The rows are grouped in 4 ways, from coarse to fine. Each group lies inside one group of the grouping before and may be the whole of it. The rows also spread widely along 12 directions, which tell nothing about the answers.
(in the rows, 128 means zero)
Some rows, each with its group in each grouping after it:
[198 128 148 183 105 118 106 136 159  97 181 142 113 107 141 146 138 151
 161 158  81 114 129 167 123] | z_247 buga z_375 Dogup
[170  98 162  64 122 148 124 140 148 139 205  89 164 140 131  74 133 183
 127 130  77 103 138 139 149] | z_247 muri z_253 Vodo
[153 101 102 153  92 136 148 133 135 162  82 117  84  85  59 143 167  73
 103 117  92 128 129 105 103] | z_247 muri z_253 zusav
[137 144  62 191 132 151 129  82  62  60  93 245  70 193  98 101 156 124
 139 136 103 111 119 161 146] | z_390 Nuga z_586 vami
[108 104  97 116 127 115 159 118 109 153  93 152 119 102 151 140 109 116
 166 127 173 117 128 106 111] | z_390 tuged z_215 kir
[129 108  90 152 117 130 128 104 129 116 111 139 119  86 154 147 116 135
 168 120 125 114 115 130 106] | z_390 rif z_477 dofe
[ 97 117 133 160 117 112  97 137 154 130 131  67 173  88 137 163  93 131
 126 102 123 140 121 153 110] | z_247 muri z_844 binuf
[172 115 133 152 105 157 128 164 174 140 134 145  90 143 108 108 130 110
 104 164  78 117 140 156 121] | z_390 rif z_446 sel
[141  89 138 130 102 114 133 164 140 177 137  96 133 111 102 117 124 126
 156 138 125 118 127 134 135] | z_247 kuda z_86 datib
[129 129 163  88 138 164 122 121 125 120 160 114 157 135 166 110 111 184
 117 166  78 148 157 114 118] | z_390 rif z_477 kol
[168 168 208 150 117 116 110 169 130 148 169 108 121 171 131 123 137 124
 104 158 130 147 162 139 156] | z_390 rif z_117 nunos
[133 100 139 103 113 132 109 111  91 162 104 103 102 125 138 121 130 120
 115 117 156 105 142 122 138] | z_390 Nuga z_535 rukap
[ 88 134 187 115 141 144 132 164 144 160 142  76 195 116 122 132 131 143
  99 147 149 164 156 104 152] | z_247 kuda z_86 nube
[127  62 102  59 122 145 114  70  42 153 101 133 102 143 135  81 130 155
 132 129 134  95 135 111 137] | z_247 muri z_844 Zon
[129  20 158  97 133 157 131 126 133 186 100 110 129 126 104  90 129 111
  66 209 185 121 190 126 121] | z_390 rif z_117 mov
[172 155 181 101 113 141  74 124 107 129 164 116 106 174 170 102 129 155
 103 123 111 103 137 151 173] | z_247 buga z_805 datu
[ 89  90 139 101 143 134 120  71  60 112  97 105 159 109 142 153 105 162
 101 169 109 170 181  95  71] | z_390 Nuga z_945 Rumod
[149 137 149 133  97  74  90  99  71 122 127 145  86 135 207 171  69 141
 157 151 132 133 142 137 100] | z_247 buga z_805 ramo
[ 92  92 130 117 135 109 134 152 151 133 163 150 184 130 188 117  52 176
 192 173 163 125 125 156 130] | z_247 kuda z_947 Gudid
[ 95  80  82  66 113  95 162 126 143 139 118 174 145 184 127  97  59  75
  79  92 213  85 141 137 122] | z_247 buga z_805 ramo
[ 90 204 140 214 112 144 106 200 180 150 124 106 127 119 138 149 104 126
 184 106  91 144  84 173 163] | z_390 Nuga z_535 rukap
[136 142  86 152  94  97 116 145 155 112 145 155 117 161 133 123  84 106
 149  72 124  88  98 179 133] | z_247 buga z_375 Dogup
[132 141 157  73 160 198 117 115 146  96 177 147 168 175 172  66 145 182
  89 139 126 104 147 132 178] | z_390 rif z_117 nunos
[142  98 139 135 136 149 102 101 101 109 123 126 125 145 114 109 146 140
  95 147 124 117 155 149 134] | z_390 Nuga z_945 Rumod
[ 86 156  74 141 116 120 147 127 113 125  70 197  99 165 126 131 116  66
 113  82 193 110 110 119 151] | z_247 kuda z_86 datib
[ 62 145  59  91 120 127 181 151 100 155 131 145 171 141 117  92  92 169
 236  73  94 123  75 102 145] | z_247 kuda z_947 Gudid
[145 117  63 157 118 148 166 130 158 117 117 175 112 128  57 100 182  81
 121  74 140  82  96 135 161] | z_247 muri z_253 zusav
[ 91  75  92 139 141 117 145 132 121 137 137 102 189 113  97 109 105 162
 181 118 119 121 121 155 115] | z_390 tuged z_215 kir
[144  96 103 182 124 140  88 112 173  72 120 173 111 140 161 131  92 115
  90 156 135 103 139 198 105] | z_390 rif z_477 dofe
[129  85 149  84 138  96 169 140 151 121 190 163 183 164 138 103  94 129
 108 160 200 118 163 132 133] | z_247 muri z_844 Zon
[115 112 162 173 142 152 132 133 144 137 133 125 158  84 123 147 151 145
 139 187 148 151 148 122 144] | z_247 buga z_375 Dogup
[193 116 189  81 108 138 138 167 137 173 183 134 101 167 126  77 144 136
 117 175 118 111 153 124 164] | z_247 muri z_844 Zon
[ 95 141  98 124 116 138 152 116 135 143  79 135 125  56 165 175 135 106
 157  92 168 123 106  71 125] | z_247 kuda z_86 datib
[150 104 111 143 143 185 143 134 166 108 155 160 141 146  98  70 171 146
 127 140 116  91 125 156 168] | z_390 rif z_117 mov
[168 167 176 143 103  98 101 127 132 114 139 132 100 132 175 174 116  99
  85 125 151 129 152 127 123] | z_247 buga z_805 ramo
[ 85 109  96  73 112 174 144 137 170 173  86  79 145  90 129 120 107 106
  95  74 113 118 120  92 107] | z_390 rif z_477 kol

New rows, each followed by its group in each grouping:
[111 160 130 113 138 150 171 115 143  89 133 210 139 129 176 150 107 136
 115 175 126 152 151  89 109] | z_247 buga z_805 ramo
[131  90 109 163 128 140 188 168 158 150 143 151 146 117  50  98 149 127
 179 165 109 129 128 136 135] | z_390 Nuga z_945 Rumod
[141 126 128 130 111  96 174 128 137 128 146 116 152  75 115 171 135 118
 146 117 117 150 138  84  93] | z_247 muri z_253 Vodo
[115  57 142 129 145  84 149 107  81 123 165 124 197 116 116 130 117 173
 168 178 174 142 161 125 122] | z_247 kuda z_86 datib
[133 196 144 206 121  86 150 141 105  79 148 179 128 160 129 177 106 129
 151 170  83 192 156 129  88] | z_390 rif z_117 mov
[163  34 140 171 142 122 101 123 146 127 149 146 129 106 158 112 115 157
 165 207 178  89 146 201 133] | z_390 tuged z_215 kir
[166 120 165 121 125 150  91 103 155  76 164 106 156 116 150 143 133 153
  57 138  82 127 162 142 107] | z_247 buga z_805 datu
[109  74 130  84 132 166 172 137 167 165 110 119 152  90 107 116 138 106
  89 145 163 119 156  91 120] | z_390 Nuga z_535 rukap
[ 86 162  89 115 129 172 203 196 201 166 119 206 128 181 107  69 119  84
 142 115 166 105 103 119 180] | z_390 rif z_117 mov
[111 157 142 144 106 113 154 152  98 156 115 116 121 118 110 158 111 128
 157 146  75 176 143  97  96] | z_390 Nuga z_535 rukap
[138  90 140  84 108 125 100 130 140 137 139 102 128 150 154 111  80 127
  86 120 127 100 151 157 110] | z_390 Nuga z_535 rukap
[ 94 149 116 134 127 141 113 137 150 140 122 159 128 142 179 118  99 121
 153 105 193  94 101 151 181] | z_247 buga z_375 Dogup
[ 63 151  99 128 145 160 118 126 168  96 121 160 174 124 193 131  91 146
 138 103 163 113 101 142 154] | z_247 kuda z_86 datib
[137 138  96 122 104 134 128 104 111 123  97 136  94 116 126 141 140 104
 112  85 107 116 118 109 118] | z_247 muri z_253 Vodo
[168  89 145  98 116 131 156 153 184 107 201 131 175 109 133 119 109 173
 137 177  60 131 153 129  88] | z_247 kuda z_86 datib
[132 158 148 151 130 112 141 112  53 113 144 117 142 141  88 140 162 151
 144 122  98 160 150 104 132] | z_390 Nuga z_535 rukap
[158 126 145  87 128 156 116 102 159  83 166 143 146 125 180 126 124 152
  81 127 116 102 148 126 124] | z_247 buga z_805 ramo
[151 122 110  56 109 119 166 140 182 107 181 176 142 155 168 106  77 128
 115 116 111 100 133 125 105] | z_247 muri z_253 Vodo
[ 65 149  61 155 131  93 177 112  88  98 136 150 194 138  78 140 111 141
 187  69 116 147 107 114 119] | z_247 buga z_375 Dogup
[196  78 177 122 110 125 107 158 157 169 178 148  95 157 148  80 128 129
 138 184 182  74 143 175 182] | z_247 buga z_375 Dogup
[100 101 119 102 132 175 168 152 146 175 124 136 145 119 118  86 120 151
 163 169 109 134 130 107 138] | z_390 rif z_477 dofe
[155 135 142 169 109 103  97 116  26 161 119 118  83 181  66 102 174 120
 146 112 140 117 130 145 188] | z_247 buga z_375 Dogup
[136 118 115  99 107 120 139 115 106 144 126 117 120 114 129 129 126 129
 139 104 109 121 126 104 119] | z_247 muri z_253 Vodo
[143 113 161 153 104  97 113 153 122 167 153  94 133 118 122 137 113 137
 165 148 129 133 136 145 136] | z_247 buga z_375 Dogup
[108  97 147  80 134 156 104 123 102 160 149  53 177 138 103  79 137 174
 115 104  97 122 132 132 161] | z_247 muri z_253 Vodo
[110 151 111 151 121 138  91 113  94 101 104 158 104 179 146 119  99 130
 115 119 107 126 129 164 133] | z_390 Nuga z_586 vami
[124 120 116 151 141 136 123  91 128  70 137 149 156 116 136 145 133 141
 101 133 122 134 142 136 115] | z_247 muri z_253 Vodo
[171 164 161 185 134 135 129 117 127  84 135 179 106 108 147 167 191 116
 114 154 168 130 144 111 159] | z_247 kuda z_86 nube
[179 147 147 126 131 155 131 129 103 133 146 176  85 188 110  70 197 113
 116 114 180  78 129 136 219] | z_390 Nuga z_586 vami
[106 121  79 146 114 148 130 118 111 135  80 124 112 130  90 124 132 102
 109  92 101 124 121 127 116] | z_390 rif z_446 sel
[106 139 111 169 112 106 137 136 143 121 100 135 132 119 130 166  97  91
 117 118 140 147 138 128  92] | z_390 rif z_117 nunos
[ 76 161 100 124 145 163 163 131  96 135 118 145 154 158  86  91 156 138
 151  84 131 125 109 110 180] | z_390 Nuga z_535 rukap
[129  96 112 163 116 107  91 111  96 103 144 123 145 156 107 116  96 159
 141 134  83 125 130 187 118] | z_247 buga z_805 datu
[105 100 131 155 119 129 122 126 134 133  96 147 119 103 150 158  91 118
 119 188 129 156 149 131  91] | z_247 muri z_844 Zon
[ 91 155 126 116 123 150 150 144 103 180 113  87 145 112 113 116 144 146
 179  95 110 141 111  87 153] | z_390 rif z_117 mov
[ 40 193 133 160 144 146 165 185  94 159 140 147 182 207  55  85 111 160
 173 154  70 194 123 128 175] | z_247 buga z_375 Dogup
[ 85 109  91 138 131 137 126 111  69 140 123 118 152 130 104 100 117 184
 201 126  71 139 104 139 140] | z_247 muri z_253 Vodo
[ 73 100 124 167 151 156 100 100  94 119 112  67 189  93 112 140 127 182
 139 141  86 163 138 138 114] | z_390 rif z_446 sel
[104 148 125 151 120 146 152 178 184 164 112 145 122 132 130 121 111  88
 131 122 166 124 115 132 155] | z_390 rif z_477 kol
[125 173 120  96 107  92 150 131  87 129 125 187 101 183 160 131 101 103
 134 103 167 122 130 100 141] | z_247 kuda z_86 datib
[106  87  92 154 141 182 116 104 120 120 107 136 136 110 122 100 132 168
 157 153  90 120 117 150 132] | z_390 rif z_477 kol
[132 112 112  91 118 112 184 131 125 142 133 185 120 153 118 111 117 100
 122 139 162 121 143  99 128] | z_247 muri z_253 Vodo
[107  89 137  92 149 170 128  72  90 115 121  96 172  81 128 132 156 175
 101 150  97 151 158  84 110] | z_247 muri z_253 Vodo
[130 150  90 111  96 166 171 184 204 144 113 156 115 142  82 103 135  74
  89  87  85 108 110 114 130] | z_247 kuda z_86 datib
[120  93  74 116 122 144 158 116 176  99 121 175 137 118 147 124  92 114
 115 124 131 105 129 133  91] | z_390 rif z_477 kol
[134 200 153 114 112 136 138 180 187 114 161 149 132 194 150 118  93 105
  78 111  97 138 144 136 127] | z_390 rif z_117 mov
[135 132 174 147 121  77 104 128  47 125 151  88 156 169  93 138 124 151
 115 139 111 170 167 132 122] | z_247 kuda z_947 Gudid
[140 190 115 104 102 171 166 155 112 188 104 139  72 125 100  99 195 101
 162  68 112 106  85  67 194] | z_247 muri z_844 Zon
[ 88 107 137  83 138 201  81  89  62 147  80  75 140 129 118  98 151 172
  79 133  70 142 147 103 140] | z_247 kuda z_86 datib
[109 114 124 181 124 137 111 147 132 123 136 123 154 152  76 113 116 141
 125 152  79 145 136 174 130] | z_247 buga z_375 Dogup
[142 133 140 129  96  97 141 142 107 141 142 127 124 142 105 144 100 127
 133 151  72 158 155 116  87] | z_247 buga z_375 Dogup
[ 66 192 148 186 123 135 156 163 120 167  80 134 129 108 109 174 126 100
 143 150 129 193 129  87 138] | z_247 buga z_805 ramo
[108  76 117  77  97 102 100 121  85 184 129  57 148 125 132 106  72 164
 170  93 100 109 117 141 120] | z_247 buga z_805 datu
[185 107 141 169 104 132 100 121 123 128 123 119  81 109 130 144 145 123
 120 156  95 120 144 148 110] | z_390 rif z_446 sel
[120  73 124  99 137 141 128 129 177  95 167 130 195 132 136 106  99 153
  92 143 130 110 149 154 115] | z_247 kuda z_86 datib
[163 164 137 209 115 139 140 127 104 124  92 157  72 109  83 161 200  86
 124 138 124 145 136 108 144] | z_390 Nuga z_586 vami
[137  94 104 129 115 148 120 152 127 141 134 156 110 205  79  51 114 125
 120 135 102  94 126 188 157] | z_390 Nuga z_586 vami
[ 90  79 103  83 138 160 118 115 124 138 144 116 171 136 167  78  79 196
 175 139 105 106 121 151 129] | z_390 rif z_117 mov
[ 80  92  67 125 141 148 128  87 146  71 128 129 193  98 158 135  81 176
 146 112  88 125 124 144  74] | z_390 rif z_117 mov
[158 161 143 170  99 113  97 132  93 134 110 130  74 157 131 140 129 107
 120 128 107 135 139 142 126] | z_390 rif z_117 nunos
[108  94 149 135 149 149 119 126  82 167 139 121 143 135 140  89 134 183
 191 179 156 125 130 141 182] | z_390 rif z_446 sel
[156 104 156 105 131 168 139 133 177 128 169 120 160  98 132 112 155 153
 113 147 121 109 140 120 148] | z_247 buga z_805 datu
[141 170 131 172  89  75 138 172 156 151 128  80 129 116  88 167 136  58
 124  31 159 119 112 128 136] | z_390 Nuga z_586 vami
[ 95 139 110 135 128 181 131 151 150 159  93 163 104 151 143  92 113 118
 136 145 137 118 114 139 163] | z_390 rif z_477 dofe
[143 138 163 151 127 155  87 131 125 133 125 128 109 123 162 127 151 141
 127 149 146 115 127 142 173] | z_247 kuda z_86 datib
[126  96 127 129 118 147 130 136 137 156 121  92 137 102 115 125 126 136
 130 138 100 131 138 125 114] | z_390 rif z_446 sel
[ 98 139  94 126 115 148 172 150 124 163  96 169 106 140 122 111 109 119
 171 144 109 138 119 105 123] | z_390 rif z_117 mov
[114 179 161 146 131 152 150 165 112 156 150 140 133 142 120 112 141 165
 183 169  75 169 121 111 168] | z_247 muri z_253 Vodo
[136 124 137 105  96 100 162 174 143 166 138 110 133 166  72 113 108  83
  93 105 117 134 152 120 112] | z_390 Nuga z_586 vami
[100 138 120 101 136 132 127 114  68 147 128 122 143 178 125  85 132 148
 148  91 157 113 125 123 174] | z_390 rif z_117 mov
[192 133 178 124  94 114 114 172  98 186 152 112  80 159 111  97 152 131
 154 146 115 114 132 131 171] | z_247 kuda z_947 Gudid
[107 121  69 103 135 139 162  87 107  66 129 202 152 140 141 123 115 152
 136 124 107 122 130 108 103] | z_247 kuda z_86 datib
[ 49 177 105 158 156 184 172 129 138 104 102 132 191 108  93 145 143 141
 115 122  78 189 131  83 117] | z_390 rif z_477 kol
[ 56  71 127 111 167 177 143  85  50 161  84 125 161 107 113 102 147 175
 152 185 160 149 153  95 151] | z_390 Nuga z_535 rukap
[130 170 136 162 149 167 152 159 188  93 169 177 153 140 138 109 150 142
 152 136 135 114 115 148 177] | z_390 Nuga z_945 Rumod
[149  93  96 119 114  96 171 100  88 104 127 182 112 146  99 130 123 109
 124 137 135 120 158 114  89] | z_390 Nuga z_535 rukap
[126 149 107 115 116 143 188 146 154 140 114 166 122 128 111 127 139  89
 117 117 134 131 136  82 119] | z_390 rif z_117 nunos
[147 138 179 162 109  78 110 152  36 200 136  88  99 174  93 108 140 131
 182 141 160 144 139 137 182] | z_390 rif z_477 dofe
[ 98 102  90 158 126 122 117 105 123  91 100 133 150 141  99 137 107 105
  81 102 131 128 142 156  99] | z_390 Nuga z_586 vami
[119 138 199  78 122 118 108 154 144 171 158  94 155 157 173 121  95 121
  84 131 196 124 159 123 163] | z_247 buga z_375 Dogup
[ 75 158 116 218 135  96 154 127  67 130 107 141 157 120  73 163 142 130
 191 132 139 178 118 118 146] | z_247 buga z_805 datu
[174 119 160  90 123 197 104 137 112 155 136 137  82 189 109  46 172 141
  86 151  96  93 144 144 188] | z_390 Nuga z_586 vami
[156 135 109 132 108 109 172 109 131  97 116 152 122 112 105 169 142  82
  81 111 116 144 163  80  67] | z_390 rif z_117 nunos
[ 72 123  74 134 126 137 184 144 125 173  76 157 125 126  82 112 142  73
 150  76 208 103 103 103 168] | z_390 Nuga z_535 rukap
[147 111 150 126 114 124 105 109  83 157 105 116  93 130 148 128 133 120
 122 144 158 121 150 119 134] | z_390 rif z_117 nunos
[ 89 109 121 135 131 141 144 146 159 147 132 125 167  98 133 129 100 147
 159 154 116 144 121 131 123] | z_247 muri z_253 zusav
[ 19 160  57 185 138 129 150 136 141 102  93 171 179 127 153 152  49 142
 195 118 114 163  96 145 100] | z_390 rif z_117 nunos
[ 84  97  85 124 150 171 140 102  98 116 119 164 160 158  93  72 136 161
 139 131 123 111 119 142 166] | z_247 buga z_805 ramo
[ 83 192 129 106 116 118 149 152  86 149 118 145 133 172 133 127 103 129
 150 107 113 158 122  92 145] | z_247 kuda z_86 datib
[ 99 131 159  99 125 113 164 160 130 162 155 154 158 158 143 119  79 139
 144 184 145 157 157 109 128] | z_247 buga z_375 Dogup
[124 106 104  57 107 143 100 103 153 115 134  89 155 132 149 116  97 124
  61  51 113  85 133 131 107] | z_247 buga z_375 Dogup
[135  88 140  80 112 112  84 108  82 145 130  77 138 156 127 104 118 135
  88  92 145 100 145 139 140] | z_247 kuda z_86 datib
[ 80 112  89 121 128 118 168 127 150 120 125 146 170 100 145 145  86 127
 161 107 155 123 121 118 104] | z_390 Nuga z_535 rukap
[125 126 106 202 118 142 102 125 140 108  97 170 100 133 121 136 124 107
 122 143 130 117 117 176 142] | z_247 buga z_805 datu
[107  73  95  80 121 124 141 115 171 102 144 150 175 134 152 118  58 133
  94 128 130 107 144 146  86] | z_247 buga z_805 datu
[193  90 172 132 114 118  47  88  55 126 157  62 108 145 142 107 148 181
 128 133  96 104 153 170 139] | z_390 rif z_117 mov
[142 163 110 147 114 162 159 180 183 156 130 155 101 148 102  95 159  88
 134  90 139  94  98 134 183] | z_390 rif z_446 sel
[103 151 131 182 131 131 129 139 143  98 131 160 144 123 155 156  94 146
 157 169 102 161 134 148 109] | z_390 Nuga z_586 vami
[187  90 167 172 128 116 123 159 158 144 148 120 117 135  87 114 169  93
  93 152 181 101 158 168 154] | z_390 tuged z_215 kir
[166 122  84 123  99 110 155 100 109 121 100 198  61 126 137 139 141  79
 128 105 158  94 122 105 121] | z_247 muri z_253 Vodo
[ 69 119 100 155 147 136 134 123 115 127 111 145 166 145 126 111 110 135
 152 122 174 127 121 144 153] | z_390 rif z_117 nunos
[174 115 172 117 126 135 107 114 113 111 155 141 119 176 117 105 150 121
  51 152 142 114 172 142 151] | z_247 buga z_805 ramo
[103 104  90 137 152 155 121  57  93  75 106 121 165  93 133 146 153 151
 106  96 135 122 137 113 113] | z_390 rif z_446 sel
[ 71 188 120 190 136 102 113 159 142  83 168 169 181 195 152 126  54 157
 169 122 118 146 105 198 154] | z_247 buga z_805 ramo
[116  89 111 170 128 118 109 127 128 117 141 123 154 135 105 114 109 145
 146 138 117 124 122 181 134] | z_247 muri z_253 Vodo
[ 86 145  84 112 107 143 145 127  79 175  79 151  98 150 107 105 120 116
 165  98 118 121 104 102 151] | z_247 buga z_375 Dogup
[ 62 111  91 155 158 137 137  96  77 129  74 127 160 112 107 135 139 130
 142 110 170 137 129 119 133] | z_390 tuged z_215 kir
